The same things were measured in two ways. Each way mixes the same 11 hidden numbers, adds some noise and spreads widely along 7 directions of its own, which tell nothing about the thing.
In the rows, 128 means zero.
Some things both ways: the first way, then the second way.
[144 125 142 134  94 117 118 176 132  89 140 105 130 166 156 114 165  82
 119 106 125  97 118 163 167 142]
[140 133 110  97 158 129 134 131 144 117 105 126 132 108 106 145 112 111
 119 119 125 153 135 149 118]

[117 121 139 138 122 129 147 158 196 110 124  87 144  95 113 131 147 125
 120  74 127 108  98 155 169 128]
[166 147 131  84 142 134  88 159 152 100 134  66 194  89 124 124  88  81
  83  94  83 168 170  94 131]

[133  97 158 157  66 110 115 145 161 117 177 200 177  91  94 217  89  67
 132  74 151 159 129 191  75 177]
[133 115 126  94  92 120 131 143 125 124 149 161 124 163  92 144 181 171
 117 132 128 174 225 173 150]

[182  97 114 102 119  80 194 137 109  90 153  83 163 125 157 206  73  85
 201 149 104 184 141 141  91 222]
[155 117  85 144 142 110 155 144 121 132  88 126  98 103 114 137 131 126
 146 153 115  93 107 153 118]

[125 125 121 106 134 187 151 122 149 150 144  71 170  77 190 103 130 131
 109 179 180 137 128 122 115 176]
[166 140 127 109 135 135 110  76 134 138 114 122 119 171 103 152 138 117
 127 153 125 132 100 137 129]

[160 125 128 114 103 153 141 119 133 120 145  84 124  91 156 135  93 100
 111 161 141 139 157 161 113 182]
[121 157 125  64 137  86 106 181 139 108 136 147  99  81 161 131 116 165
 123 115 109 152 180 144 137]

[166 161 108 143 123 140 157 132 155  72 151  91 102 129 159 125 151 123
 123 150 113  87 118 129 166 101]
[150 151  96 136 167 127 151 102 156 104 108 131 118 105 108 142  93 115
 114 159 112 112  55  91  90]

[178 143 138 136  97  91 153 145 136 118 161 124 137 154 137 154 110 109
 158 119 110 126 112 143 109 146]
[161 151 113 135 150 149  98 123 161  88 157 111 130 119 164 160 138  47
 120 132 109 141 132  70 158]

[ 98 112 129 136 105  95 132 149 131 118  90  86 132 158 169 129 148  92
 127 110 157 108  93 149 148 128]
[100 120 120 125 135  86 107 124 146 139 100 139  84 133 149  95 127 156
 146 107 135 130 183 143 106]

[148 131 148 104 118 127 168 159 135 155 136  78 131  69  94 147  81 146
 134 107 126 163 131 132 117 184]
[166 143 124 118 107 129 124 133  93 134 126 109 117 140 149 170 164 140
 145 152 134 130 136 153 171]

[176 168 143 133  99 161 163 165 144 151 185 128 143 155 189 115 102 124
 119 208 183 106 137 112  92 174]
[121 154  91 148 126 126  83 101 159  90 150 132 134 105 167 141 144  90
 115 156 118 122 154  51 144]

[154 126 145 105 115 110 149 157 140 146 150  91 151 104 108 124 122 144
 138  94 109 142 108 145 126 158]
[172 136 130  93 161 156 125  95 124 129 119 135 124 172 104 173 125  99
 101 120 162 156 135 185 140]

[122 168  63 162 149 134 184 105 170 136 136  88 111 141 161  84 146 128
 143 173 162  67  82  94 160  81]
[139 113 123  98 116 122 140 155 113 171 162 130 132 141  94 127 163 147
 159 107 141 149 201 185 132]

[ 90 110 121 110 111 113 129 151 110 171 146 139 139 105 155 132  93  75
 146 158 188 174 122 128  88 175]
[108 138 108 131 162 140 112  95 123 118 174 139  87 184 122 138 107  97
 127 106 100 126 142 173 135]

[124 139 101 107 161 142 141  87 135 113 116  63  98  73 183  46 142  83
 157 138 145 127 132 118 150 135]
[123 152 134  70 147 129 102 125  96 114 151 159 106 178 126 172 139 150
 106 136 150 139 190 211 148]

[118 109 102 138 120 132 166 140 140 159 132 118 142  92 139 147 104 133
 129 156 181 137 120 134 107 147]
[165 156 118  98 132 106 110 157 132 133 120 118 100  85 159 134 132 117
 152 112 129 137 164 126 152]

[ 81  94  86 162 138 131 165 102 144 157 115 135 160  21 117 157 121 120
 147 136 182 172 115 117 110 134]
[130 137  95 132 123 160 129 105 120 100 146  98 160 176  81 141 125  88
 111 129  74 132 131 142 154]

[133 145  98 122 122 110 144 143  95 166 174 159 149 123 144 169 118  98
 185 146 173 178 103  83  86 150]
[113 108 141 119 155  79 118 103 131 212 162 129  40 170 128 125 134 156
 206 118 140 107 100 212  81]

[139 141 126 137  89 127 116 161 135 127 152 138 106 162 147 151 114  74
 124 135 153 128 129 151 116 135]
[151 134  94 148 110 140 189  93 105 132 110 163  82 151  82 169 178 165
 171 189 130 129  86 141 136]

[139 161 147 116  96  87 148 165 135 143 148 137  90 144 113 147  72 114
 148 116 142 133 115 127  89 137]
[ 97 147  89 159 159 126 116  84 125 124 161 150 111 145 145 154 108 132
 132 148 113 110  80 106 104]

[180 187 201  63  63 140 104 178 138  92 187  52 101 208 152  61 107  83
  80 108 136  38 141 169 164 221]
[105 144 121  81 134 129  89 129 115 109 149 130 153 153 131 161 105 152
  91  93  94 187 170 174 150]

[128 127 111 153 130 128 166 128 148 143 123 126 127  58 110 151 121 156
 139 114 164 138 115 120 113 113]
[146 131 113 104  93 161 122 117  93 162 161  77 177 155 100 161 183 114
 175 164 100 130 110 136 163]

[122 129 100 146 112 100 139 135 165 118 142 141 133 161 162 182 121  61
 177 128 167 153 120 116  86 136]
[149 141 118 107 121 132 125 129 122 102 115 114 145 137 113 161 142 133
 112 152 113 147 141 133 144]

[142 150 142 115 113 138 137 157 127 132 164 111 133 111 140 102 127 103
 133 131 149 123 125 121 134 167]
[137 136 117 103 126  71  83 154 150 144 112 124 104  81 172 141 152 148
 160 148 122 121 138 114 124]

[113 109 122 142  93 180 125 155 144 133 148 126 157 108 167 155 129  96
  79 177 201 131 151 150 107 174]
[170 154 146 125 143 119 113 129 143  95 125 102  61 143 158 134 122  92
 137 126 101 136 139 123 149]

[171 166  82 129 124  86 162 119 153 133 126  99  97 205 163 167 111  90
 208 121 170 127 127  88  81 131]
[103 169 109 163 141 101 125  98 108  97 109 114  78 126 130 137  98 159
 143 151 105 122 121 125  99]

[148 145  66 163 128 178 149 102 139 120 143 114 143 140 229 161 169 118
 125 224 192 119 123 100 116  96]
[ 64 125 102 119  94  83 148  85 165 145 120 154  92 145  76  66 154 198
 156 167 122 104 155 119  76]

[116 130  98 131 156 132 134 142 128 126 107  92 122 123 212  97 178  80
 166 144 133 158  96 111 159  92]
[115 155  90 127 154 151 131  67 158  98 138 139 141 142  90 131 112  93
 101 152 136 119 121  99 105]

[114 111 106 138 127 133 139 130 137 144 132 127 155  94 165 156 125  82
 159 142 158 182 119 129  97 143]
[131 153 127  89 151 165 113 111 140  97 176 108 164 166  97 153 104  80
  88 106 108 166 153 149 146]

[157 148 166 147  93 111 123 130 147 162 141 130 145  83  96 137 133 133
 127  55 137 113  87 150 147 130]
[168 149 119 133 131 131 102  93 155 127 116 119  99 105 147 160 134 102
 149 124 107 184 109  80 141]

Other things, the second way, with their names:
(309): [127 123 121  89 140 112 124 152 135 136 146 136 141 122 116 138 123 150
 114 110 131 150 168 168 115]
(208): [136 158  67 140 122 146 109  84 133  77  97 129 165 135 114 155 128 107
  90 165  93 121 102  80 155]
(563): [188 119 139  93 147 123 137 102 145 172 102 151  63 149 130 159 149 129
 165 131 139 156  77 162 133]
(661): [171 143 129 132 140 156 107 118 142  98 154 100 112 150 148 140 124  53
 110 102 112 150 167 119 167]
(235): [144 130  68 140 109  76 147 121 155 142  31 154  79  68 127 138 178 161
 191 176 145 103  98 106 126]
(354): [129 155  89 143  98  97  77 144 150  75 104 105 131  92 181 129 153 113
 127 154  78 117 161  51 171]
(222): [150 154  90  99 106 141 145 152 135  98 112 120 189  97 107 173 154 135
 129 143 101 170 116  93 168]
(74): [154 167  88 138 117 143 123 120 128  87 100  95 170  79 110 182 138 102
 127 147 115 170 133  87 155]
(505): [124 137  91 141 109 111 106 118 149 116 133 102 139 123 122 109 143 111
 137 159  86  94 135  82 127]
(676): [ 78 147 108 150 136  72  71 137 171  96 146 103  99 132 178  71 107 101
 125 104 105  78 198  98 115]
(185): [199 184 114 117 128 141 152 110 120  81  96 160 108 129 135 179 137 137
  84 154 177 140 137 120 172]
(594): [147 165  95  92 118 120 102 144 154  74  97 116 183  73 164 170 109 135
  69 132 106 161 107  89 167]
(392): [158 132 140  90 158  97  93 155 151 127 117 107 121 128 161 144 127 108
 115 127 150 110 144 155 125]
(640): [124 151 111 111 152 146 112 102 135  95 154 130 119 172 122 142 115  91
 101 122 114 127 144 147 147]
(368): [144 176 137 118 170 154 115  95 143  66 169 142  98 181 148 151  85  79
  57  97 152 148 174 149 151]
(200): [ 99 128 115 100 150 107  94 103 147 116 119 133 118 147 116 124 112 142
 110 149  95 124 131 138  96]
(483): [174 146 119 100 125 127 102 161 139 136 117  56 160  68 130 138 134  70
 163 103 103 160 161 109 155]
(165): [141 143 105 110 133 133 126 109 120 121  97 145 118 117 131 168 141 143
 131 148 136 157 125 132 140]
(253): [184 158 144 146 151 116 120 129 128 110 155 110  75 158 155 142 101 105
 116 108 120 126 134 138 137]
(105): [158 118 117 103 128 119 126 131 145 152 101 106 135  94 123 129 133 127
 141 127 125 147 129 127 120]
(346): [173 146 117  75 125 128 115 141 136 137 126 142 114 112 151 162 169 115
 149 141 139 142 138 130 175]
(490): [152 136  89 149  95 110 150  75 137 142  77 160  83 146 108 134 187 166
 173 194 129 106  85  92 133]
(518): [157 153 120  94 176 150 136 134 133  90 137 115 148 140 114 154  70  95
  74 109 101 142 100 148 131]
(302): [170 155 109  87 122  90 100 180 150 112  87  92 155  41 159 147 152 123
 148 178 102 110 110  67 138]
(175): [103 137 102 134 148 115 116 108 149 124 134 111 128 119 127 130 115 117
 143 147 104 113  93 102  98]
(321): [146 160  93 113 145 132 103 137 139  99 153 118 147 103 120 141 121  84
 118 137  89 119 146  94 139]
(528): [121 125 122 147 155 120 122 127 141 141 177  95  91 170 114 104 114  66
 154  73 129 115 189 181 119]
(184): [119 131  83 170 130 109 171  95 111 113  79 169  88 147  84 183 155 187
 155 180 128 138  91 150 105]
(347): [168 129 103  97 102 152 123 136 128 115 116 116 168 143 113 174 189 105
 135 164 106 143 126 121 186]
(173): [145 147 163  48 181 128 110 160 117 129 165 103 112 143 148 158 100 115
 130 123 109 138 112 182 125]
(37): [132 129 101 151 104 112 138 127 143 109 128 116  96 140 105  87 145 112
 135 128 104 108 193 122 137]
(102): [160 142 116 112 144 132 132 149 111 101 117 122 103 104 150 167 142 121
 133 172 105 123 117 126 146]
(257): [112 122  99 144 171 103 123 126 133 112 112 144 101 129 144 153 109 134
 115 144 136 104 117 158  96]
(441): [156 148 124 122 136  67 109 160 150 166 147 152  32  76 186 110 142 137
 190 106 142 117 177 121 126]
(578): [154 172 128  70 138  93  91 156 158  79  80 136 111  75 183 165 119 141
  91 127 147 162 165 124 158]
(680): [160 129 132 106 122  81 120 137 188 150 112 147  98  97 199 152 149 157
 132 124 181 146 100 112 136]
(653): [161 131 123 107 123 123 112 141 143 132 185 138 127 144 106 135 145 118
 119 126  91 142 169 128 134]
(121): [155  88 126 173  93 117 127 110  95 200 149  92  78 178 103 152 224 127
 251 184  92 112 109 149 129]
(560): [142 147  82 102 142 110 149 158 166  97  96 147 138  73 140 129 104 134
 110 120 100 132  94  93 137]
(691): [202 112  98 173  96 147 120 119  68 137  87 113 118 152 132 213 231 115
 184 218 110 118 110 123 183]
(230): [173 154  97 160 149  90 112 135 162 137 106  86 137  63 153 177 126 105
 185 166  85 119   4  38 100]
(627): [117 173  89 141  75 120  89 102 141  62 134 120 148 144 141 126 173 124
 101 184 104 101 182  55 177]
(340): [152 161  88  99 159 166 128 120 146  62 111 121 231  88 106 220  82 113
  40 132 109 199  67  97 135]
(229): [154 125 106  95 130 134 127 148 112 145 123 123 149 136 109 173 145 137
 159 120  84 169 104 151 154]
(83): [111 154 118  88 186  91  67 150 143  92  99 132 119 101 178 133  76 117
  89 100 136 129 179 147 115]
(437): [169 174 105 118 131 109 113 116 159 103  90 144 112  99 169 152 127 123
 109 123 163 137 128  95 159]
(386): [140 122 121  83 155 127 141 184 146 135 180 144 112 103 174 146 127 109
 126  91 139 139 149 167 153]
(434): [140 168 122 136 160 124  90  79 121  96 122 136  86 166 155 171 105 113
  96 132 150 126 137 156 137]
(195): [124 166  84  90 173 115  66 118 179  97 110 140 173  82 152 138  84  89
  91 101 112 145 123  67 126]
(362): [180 164  85 137 110 164 156  96 133  88  97 112 157 109 103 178 157  99
 119 185 126 132  82  74 166]
(145): [127 134 120 121 110 117 131 103 135 136 102 110 107 125 114 135 158 144
 161 164 138 134 138 129 120]
(569): [117 173 114 122 180 130 103  74 142 104 122 120  98 143 142 137  87  83
 113 122 160 112 128 139 115]
(582): [137 168 123  71 118 103 111 127 175  45  57 135 113 124 139 128 124 139
  66 145 131 148 175 119 163]
(575): [139 146 103 166 139 126 141  92 142 111 117 133 103 149 115 127 117 113
 121 116 151 129 153 123 121]
(311): [165 138 140  96 135 123 138 106 116 146  83 127 101 125 128 170 153 157
 146 169 173 146 113 156 121]
(266): [106 152  99 106 182 124 120  98 137 111 123 151 132 100 100 135  46 147
  79 101 110 165 125 141  75]
(14): [131 156 121 114 137 127 107 128 137  92 149 114 131 132 139 140 122 113
 109 138 114 134 155 112 136]
(332): [137 150  93  84 148 173 146 104  93 129 150 142 173 125  89 184 107 140
 100 141 113 160  92 160 138]
(595): [170 159 127 109 127 111 108 131 123 112  87 115  96 123 159 151 126 131
 123 114 134 155 157 144 166]
(719): [118 137 104 125 156 149 151  99 128 116 142 128 137 149 110 119  91 122
  97 125 129 118 115 136 108]
(630): [165 160 110 109 104  84 106 151 142 136  79 111 114  43 167 146 173 148
 182 171 134 131 130  65 139]
(209): [145 124 134 113 180 114 115 141 147 120 144 136  73 133 178 155 117 102
 131 141 119 111  98 142 117]
(704): [ 86 168  54 128 160 187 151  65 145  59 183 154 205 153  52 152  68 103
  52 147  57 140  58  76 111]

Some of these things the first way, each followed by its name:
[105 108 133 118  90 122 120 180 131 149 157 152 136 122 123 144 110 106
 109 138 169 150 131 151  91 156]
(640)
[226 165 116 160 101  82 177 130 153 137 164 132 142 168  92 171 120 142
 195  69 127 105 116 115  94 143]
(74)
[149 151  77 165 147 150 175  84 161  92 123  95  98  96 210 115 139  91
 148 212 168 106 138 101 144 102]
(102)
[119 151 105 190 141 156 179  97 101 138 125 125 162  11 155 183 138 119
 152 178 133 185  93  76 147 108]
(680)
[ 90 150 115 145 127 129 108 190 158 156 113 128 107 175 184 113 179  67
 148 124 175 146 100  93 143  84]
(311)
[165 172 123 134 114  84 151 120 153 134 155 110 117 144 101 109 136 124
 172  69 130  80  86 113 145 119]
(121)
[116 139 136 149  88 113 129 197 138 101 145 132 129 193 141 137 151  89
 116  99 157  77  95 153 153 128]
(575)
[ 78 124 124 124 132 131 128 115 130  98  88  66 114 126 210  33 166  84
 111 143 165  70  98 145 177 113]
(195)
[118 154 169  74  91 115  92 204 166 127 214 139 116 162 107 108  99  56
 123  82 117 124  99 168 141 167]
(653)
[100 146 117 151 128 131 113 145 142 147 124 123 107  83 118  91 177  95
 132  98 148 134 105 106 170  94]
(578)
[ 71 107 148 115 116 113 119 157 131 154 100  94 124  70 108 102 121  91
 122  83 149 155 112 144 146 162]
(354)
[163 143 112 127 116  86 140 102 159  98 152 125 126 128 148 153 136 104
 176 109 135 125 110 117 109 115]
(200)
[144 152  90 155 140 123 174 109 156 151 145 118 116  67 101 138 125 163
 148 136 132 132 101 104 125  86]
(368)
[174 147 144 125  95  85 168 173 130 120 164 121 125 144 102 155  95 114
 161 121 105 139 131 120 102 172]
(257)
[126 171  37 163 185 114 215  76 165 151 131  84 117  81 125 102 163 172
 189 174 131 123  84  36 136  59]
(392)
[126 141  64 145 149 110 160 141 118 146 117 125 120 167 199 119 169 112
 187 169 189 136 105  70 106  88]
(569)
[112 108 123 129 119  64 147 141 145 107 100 111 112 124 116 118 136 109
 162  71 132 121 110 140 124 121]
(83)
[110 140 142  88  73  95 120 212 128 130 151  89  91 216 129 144  94  86
  93 153 115 122 114 159 132 154]
(560)
[115 117 130 128 132  91 128 139 142  98 100  99 106  89 117 137 139  80
 165  45  95 161 102 152 156 109]
(14)
[148 160 103 148 126  76 193  93 189 158 144 124 122 121 114 111  94 132
 188 123 175  93 107  89  86 132]
(691)
[108  87 129 149  98 100 136 133 134 114 119 147 162  82 114 198 112  98
 144  77 178 150 120 159 101 163]
(595)
[164 153  95 146 126 146 174 124 154 154 125  86 131 153 182 127 128 139
 144 174 177 112 129 104 103 133]
(630)
[128 156  98  84 139 100 143 174 157 145 133  61  92 202 162 102 134  86
 173 137 116 150 112  96 125 127]
(302)
[107 171  92 109 149 145 138 129 153 142 140  85  93 129 166  65 153 107
 141 153 168 108 105  85 149 104]
(627)
[ 67 117 124 143 117 108 124 105 144 126  87  90 104  79 117  87 130  87
 114  84 149 102 100 159 168 116]
(229)
[102 101 144 122  83  77 114 175 138 136 146 162 140 136  98 171 108  84
 141  83 136 163 113 162  89 152]
(347)
[100 163  76 118 162  72 139  91 162 140 111  99  55 114 149 117 118  72
 202 117 100 170  74  96 139  43]
(704)
[138 146 110 133 135  79 164 139  99 113 132  93  86  94 131 142 115  92
 172 144  61 165  90 117 178  99]
(386)
[140 165 129 111 107  48 114 159 126  63 153 121  69 196 159 129 143  38
 186 103  81 121  92 124 163  92]
(209)
[ 97 131 123 156  88 141 126 163 146 136 122 120 113 161 135 129 127  86
  90 139 166 106 130 154 124 133]
(222)
[111 100 139  98 101  87 112 198 120  97 143 106 140 164 137 157 139  55
 149  73 116 146  97 172 161 163]
(37)
